There are 8 hidden switches. A switch that is on adds its own fixed numbers to the row, and there is some noise. The rows also spread widely along 10 directions, which tell nothing about the answers.
In the rows, zero is written as 128.
Known rows, each followed by its switches (1 for on, 0 for off):
[111 183 154 145 168 197 105 124  72  74 121 100  99 167 169 177 132 122
 131 157 109 124 104 143 175] | 1 0 1 0 0 0 0 1
[102 112 139 137 190 176 112 152 115  80 148  95 156 189 132 151 125 110
 146 159 130 105 146 140 126] | 0 1 0 0 1 0 1 0
[129 118 132 107 127 155 121 142  70 101 108  72 137 189 112 106 145 147
 170 109 125 151 151 135 115] | 0 0 1 0 0 1 0 0
[120 140 122 135 139 126 107 101 108  84 107 109 129 147 135 131 134 110
 147 131 123 169 126 105 133] | 0 0 1 0 0 0 1 0
[163 133 147 116 152 148  91  98  77 109 106  87 138 151 121 126 161 178
 176 103 134 176  76 109 136] | 0 1 0 0 0 0 0 0
[139  91 161 140 134  96  77 136 164 108 124 122 170 140 147 155  88 132
 157 155 185 184 131  99 126] | 1 1 0 1 0 0 0 0
[ 73 157 156 140 124 116 150 138 111  67 137 119 126 183 129 165 118 133
 134 133 150 122 134 137 119] | 0 0 0 0 0 1 0 1
[155 125 136 131 189 137 100  94  85  38 125 106 137 141 138 147 125 129
 138 141 129 155  74  93 137] | 0 1 0 1 1 1 0 0
[107 151 115 111 128 113 159  85  69  54 109 113 112 176 120  86 157 118
 143 110 110 129 112  80 109] | 0 1 0 0 0 1 0 1
[135 145  97 131 154 151  94 118  74  96 106 101 130 182 139 143 139  96
 172 148 130 166 135 121 153] | 1 0 1 0 1 1 0 0
[ 94 196 190 163 129 197  65 108  93 140 110 106 105 143 187 165 128 134
 157 168  98 154  79 117 200] | 1 1 1 0 0 0 0 1
[130 142 113 113 178 185 105 130  88 113 115 101 115 197 116 101 156  90
 147 162 111 117 152 125 149] | 0 1 1 1 0 0 0 1
[ 98 135 115 152 170 132  98 127 113  64 127 131 144 190 135 193 120  87
 155 185 151 141 124 109 146] | 1 1 0 1 1 1 1 0
[135 171 128 133 156 176 111 137  83  72 115 109 109 193 146 192 134 131
 144 158 139 124 116 155 168] | 1 1 0 1 0 0 0 0
[123 165 148 144 148 154 113 114  60  64 101  86 121 163 150 159 130 137
 166 113 127 149  98 124 133] | 1 1 1 0 1 0 0 0
[ 51 139 104 148 124 127 124 131 144 114 128 135 124 171 134 116 125  46
 127 177 109 124 180 114 133] | 0 0 1 0 0 0 0 1
[ 97 165 136 133 102 124 141  90  78  61  93 100 111 145 132 120 135 116
 156 105 110 153 106  96 125] | 0 1 0 0 1 0 1 0
[ 84 133 146 155 159 119 108 130 121  67 121 117 128 133 139 165  92  74
 127 161 149 147 141 125 139] | 0 0 1 0 1 1 0 1
[ 99 159 160 125 154 125 150 122  86  70 119 101 122 169 101 110 141 118
 149  89 143 128 130 123 101] | 0 0 1 0 1 0 0 1
[ 86 175 161 163 158 183 100 121  91  73 127 107 110 144 159 175 118 103
 124 169  95 129  96 124 168] | 0 0 1 1 1 0 0 1
[104 137 129 153 151 153  97 138 126  95 151 113 147 177 159 191 124 147
 141 164 125 142 116 142 144] | 0 0 0 0 0 0 0 0
[137 111 156 140 214 193  82 126  58  49 119  80 139 151 123 167 138 132
 148 148 120 135  81 124 141] | 0 1 1 1 1 1 0 0
[ 92 181  96 146 127 110 134 103  80  59  88 131  97 164 108 173 143  86
 144 146 130 148 115 110 134] | 0 1 1 1 0 0 0 1
[120 162 156 165 178 170  61 123 144  89 133 126 129 149 206 193  88  95
 126 195 138 148 128 133 189] | 1 1 1 0 0 0 1 0
[119 132 139 125 134 146 126 141  73  45  75  86  97 126 115 167  89  82
 137 154 156 150 143 139 157] | 0 1 0 1 1 1 0 1

New rows, each followed by its switches (1 for on, 0 for off):
[122 138 145 132 141 122 114 108  77  64 114 102 133 160 127 150 130 150
 152 132 131 165  94  94 117] | 0 0 1 1 0 1 0 1
[141 133 137 126 183 123 104 113 126  72 136 120 132 152 151 125 106  98
 118 154 152 149 143 117 138] | 0 0 1 0 0 1 0 1
[100 166  97 128  84 101 134 161  94 127  93 103 127 219  98 166 119 104
 197 141 172 172 190 147 129] | 0 0 1 1 1 1 0 1
[116 129 128 141 166 164  89 125  88 103 131 103 156 192 126 173 148 139
 185 157 123 156  95 107 141] | 1 0 0 1 1 0 1 0
[125 147 179 142 150  77 103 115 158 103 151 135 161 161 142 135 111 150
 142 112 181 168 125 114 109] | 0 0 1 0 0 1 0 0
[112 140 140 120 125 140 133 126 116  91 116 108 121 164 129 115 129 110
 135 127 135 138 157 133 136] | 0 0 0 0 0 0 1 0
[112 142 145 135 170 131 114 135 104  81 110 115 132 176 114 143 117  86
 158 142 164 135 143 119 124] | 1 1 1 1 1 0 0 1
[124 136 159 116 144 145 134 136 118  84 143  92 147 198 161 120 109 151
 150 135 137 119 149 119 113] | 0 1 0 0 0 0 1 1
[142 171 161 133  88  84 129 125 130  74 107 110 123 147 169 155  71 146
 141 119 173 186 146 122 127] | 0 0 1 1 0 0 0 1
[113 140 127 134 162 109 126 100 107  41 117 129 115 139 132 149 118  92
 119 151 146 139 112 101 134] | 0 1 0 0 0 1 0 1
[147 130 133  96 153 155 147 129  81  55 101 101  99 153  93  99 148 101
 119 107 142 128 146 142 131] | 0 0 0 1 0 0 0 0
[ 82 117 157 120 157 190 113 145  53 107  99  83 124 189  98 112 162 113
 168 137 113 113 129 116 128] | 1 1 1 0 0 1 0 1
[168 116 122 118 202 147 107 102  81  22 142 102 141 173 168 122 126 130
 127 132 123 142 111  96 121] | 1 0 1 0 0 1 0 0
[119 108 136 139 184 148 100 112 103  67 123 116 137 143 108 152 150 120
 132 148 128 137  84 107 131] | 0 1 0 1 0 0 0 0
[106 156 161 158  74 177  59 102  80 145  77  88 115 110 167 133 117 115
 177 155  83 204  92  92 192] | 1 0 1 1 1 0 0 0
[127 145 107 138 166 122 128  92  92  38 141 119 130 162 145 163 149 141
 127 125 117 143  84 107 122] | 0 0 0 0 0 0 0 0
[132 193 120 126 137 170 100 110  73 120 102 107  97 178 122 122 154  92
 156 141 116 152 134 138 180] | 0 0 1 1 1 1 0 0
[101 107 110 140 122 123  75 104 135 140 105 133 153 161 121 119 144  86
 174 180 123 178 128  67 143] | 1 1 0 1 0 0 1 0
[128 185 123 141 130  91 100 103 128 114 104 134 123 160 125 144 112  83
 164 144 169 187 141 107 150] | 0 0 1 1 1 0 1 1
[128 142 115 119 149 133 129 108  58  56 100  91 111 148 111 148 133 115
 156 127 136 160 109 116 140] | 0 0 0 0 1 1 0 1
[144 151 177 122  97 136  91 120 100 158 106  94 139 160 115 129 149 195
 186 102 143 192  93 118 140] | 0 0 0 1 0 0 0 0
[136 134 151 133 183 132  82  95 108 111 110 107 135 126 121 101 129  95
 159 132 141 165 108  96 136] | 0 1 1 0 1 0 0 1
[122 179 135 137 136 135 128 122 115  55 117 103 110 151 182 156  73  85
 130 152 142 150 169 141 154] | 0 0 1 0 1 0 1 1
[113 168 181 128  90 142 128 130  49  88  65  81  99 148 110 151 134 157
 174  94 144 172 103 121 132] | 1 0 1 1 0 0 0 1
[135 120 199 138 139 168  66 125 135  99 129  96 139 118 181 150  81 140
 125 174 129 169 115 116 177] | 0 0 0 1 0 1 1 0
[100  90 125 137 111 132 117 120 130  75 134 108 149 148 152 115 112 116
 128 157  96 151 134  87 118] | 0 0 0 1 0 0 0 0
[120 124  94 141 157 145  80 126  98 137 137  99 168 206 123 160 168 160
 189 147 116 170 111 115 121] | 0 0 1 0 0 0 0 0
[102 140 137 128  97  81 114 113 121 129  98 115 146 164 100 115 127 110
 188 116 169 181 146 103 120] | 0 1 0 0 1 1 1 0
[114 149  73 135 184  87  63  78 124 163 112 158 150 189  79 126 182  73
 192 175 156 186 118  69 142] | 0 1 1 0 0 1 1 1
[139 177  67 134 136  94 114  66 100  70 121 142 123 183 176 150 136 112
 158 159 120 172  94  69 143] | 1 1 0 0 0 0 0 1
[ 86 136 178 149 167 195  89 140  74  76 101 102 105 137 125 175 128  99
 129 177 117 133 101 125 171] | 1 0 1 1 0 1 0 1
[ 71 131  81 153 150 121  97 138 130 120 120 132 145 190 104 164 129  50
 168 196 133 153 168 110 138] | 0 0 1 1 1 0 1 1
[111 101 140 136 216 170  89 141  77  82 126  95 151 173 110 178 136 116
 169 169 149 131 101 119 137] | 1 1 0 0 1 1 0 1
[ 84 116  58 138 104  88 132 136 118  92 119 106 158 206 133 139 107  83
 182 160 132 160 187 101  91] | 0 1 1 0 1 0 0 1
[ 38 145  94 154  82 163 107 147 119 142 112 120 117 188 136 138 130  58
 148 204  77 132 176 118 162] | 0 0 1 1 0 0 0 1
[ 96 176 112 149 145 111 121  81  82  63 127 131 127 182 153 160 140 115
 164 148 118 148  78  75 138] | 1 1 0 0 1 1 0 1
[146 116 148 111 139 147  81 130  71 128  83  72 136 154 100 114 124 126
 193 134 148 184 127 107 139] | 0 1 1 1 1 1 0 1
[118 137 137 147 167 216  81 132  66  76 104  74 114 143 152 162 123 102
 142 171  82 134 108 136 173] | 0 1 1 1 1 0 0 0
[126 129 155 127 150 141 113 107 129  76 120 124 116 118 129 104 124  92
 102 140 128 144 123 112 150] | 0 0 0 1 0 0 0 0
[108 182 182 142 158 156 128 118  77  79 125  97 121 165 119 160 155 168
 156  91 138 123  72 144 130] | 0 1 0 0 1 0 0 0
[105 121  98 136 137 171 104 118 115  99 144 103 140 180 173 103 131  97
 134 168  72 134 152 109 143] | 0 0 1 0 0 0 0 0
[ 74 124 122 158 149 126 107 112  74  52  89 101 137 142 123 185 123  95
 176 153 126 163 100  83 116] | 1 1 1 0 1 0 1 1
[116 171 127 145 139 122 109  92 121  79 139 130 125 160 174 135 115 104
 135 150 120 144 114 106 155] | 0 1 0 0 1 1 0 0
[134 140 155 131 213 150 113 135 100  52 120 106 123 152 112 157 112  92
 129 144 162 123 128 137 131] | 0 1 1 1 1 0 0 1
[120 163 103 128 128 127 112 115  90 113 101 111 123 181 109 144 143 107
 179 149 133 160 119 109 145] | 0 1 0 1 1 0 0 1
[130 178 132 129 115 139 127 126  69  33  71  85  90 146 158 177  70  86
 145 153 147 163 152 134 163] | 0 1 1 1 1 1 1 1
[104 144 108 146 177 133 118 125 101  67 129 119 133 174 120 163 129  87
 144 164 130 138 129 117 129] | 0 0 1 1 1 0 0 1
[166 172 162  81  77 150 127 149  95 141  64  78  97 175 116  99 103 127
 179 116 181 168 190 158 162] | 0 1 0 1 0 0 1 1
[115 143 131 122 171 164 128 129  92  70 114 113 108 170 121 111 146  76
 119 128 132 118 153 140 137] | 1 0 1 0 0 0 0 0
[143 127  89 120 120 114 137 103  81  43 110 100 133 176 139 114 133 131
 145 118 107 164 129  90 102] | 0 0 1 1 0 0 0 0
[133 126 167 128 188 184  94 171  85 101 108  84 130 171 105 169 116 111
 164 150 171 142 141 158 148] | 1 0 1 1 1 0 0 1
[127 105 137 121 129 134 114 145  95  63  88  93 124 140 111 165 105 115
 143 146 162 159 139 135 136] | 0 1 0 1 0 1 0 0
[125 127 139 135 223 160  75 120  92 116 136 108 145 165 101 137 155 107
 161 155 140 148 106 117 143] | 0 0 1 0 1 1 0 1
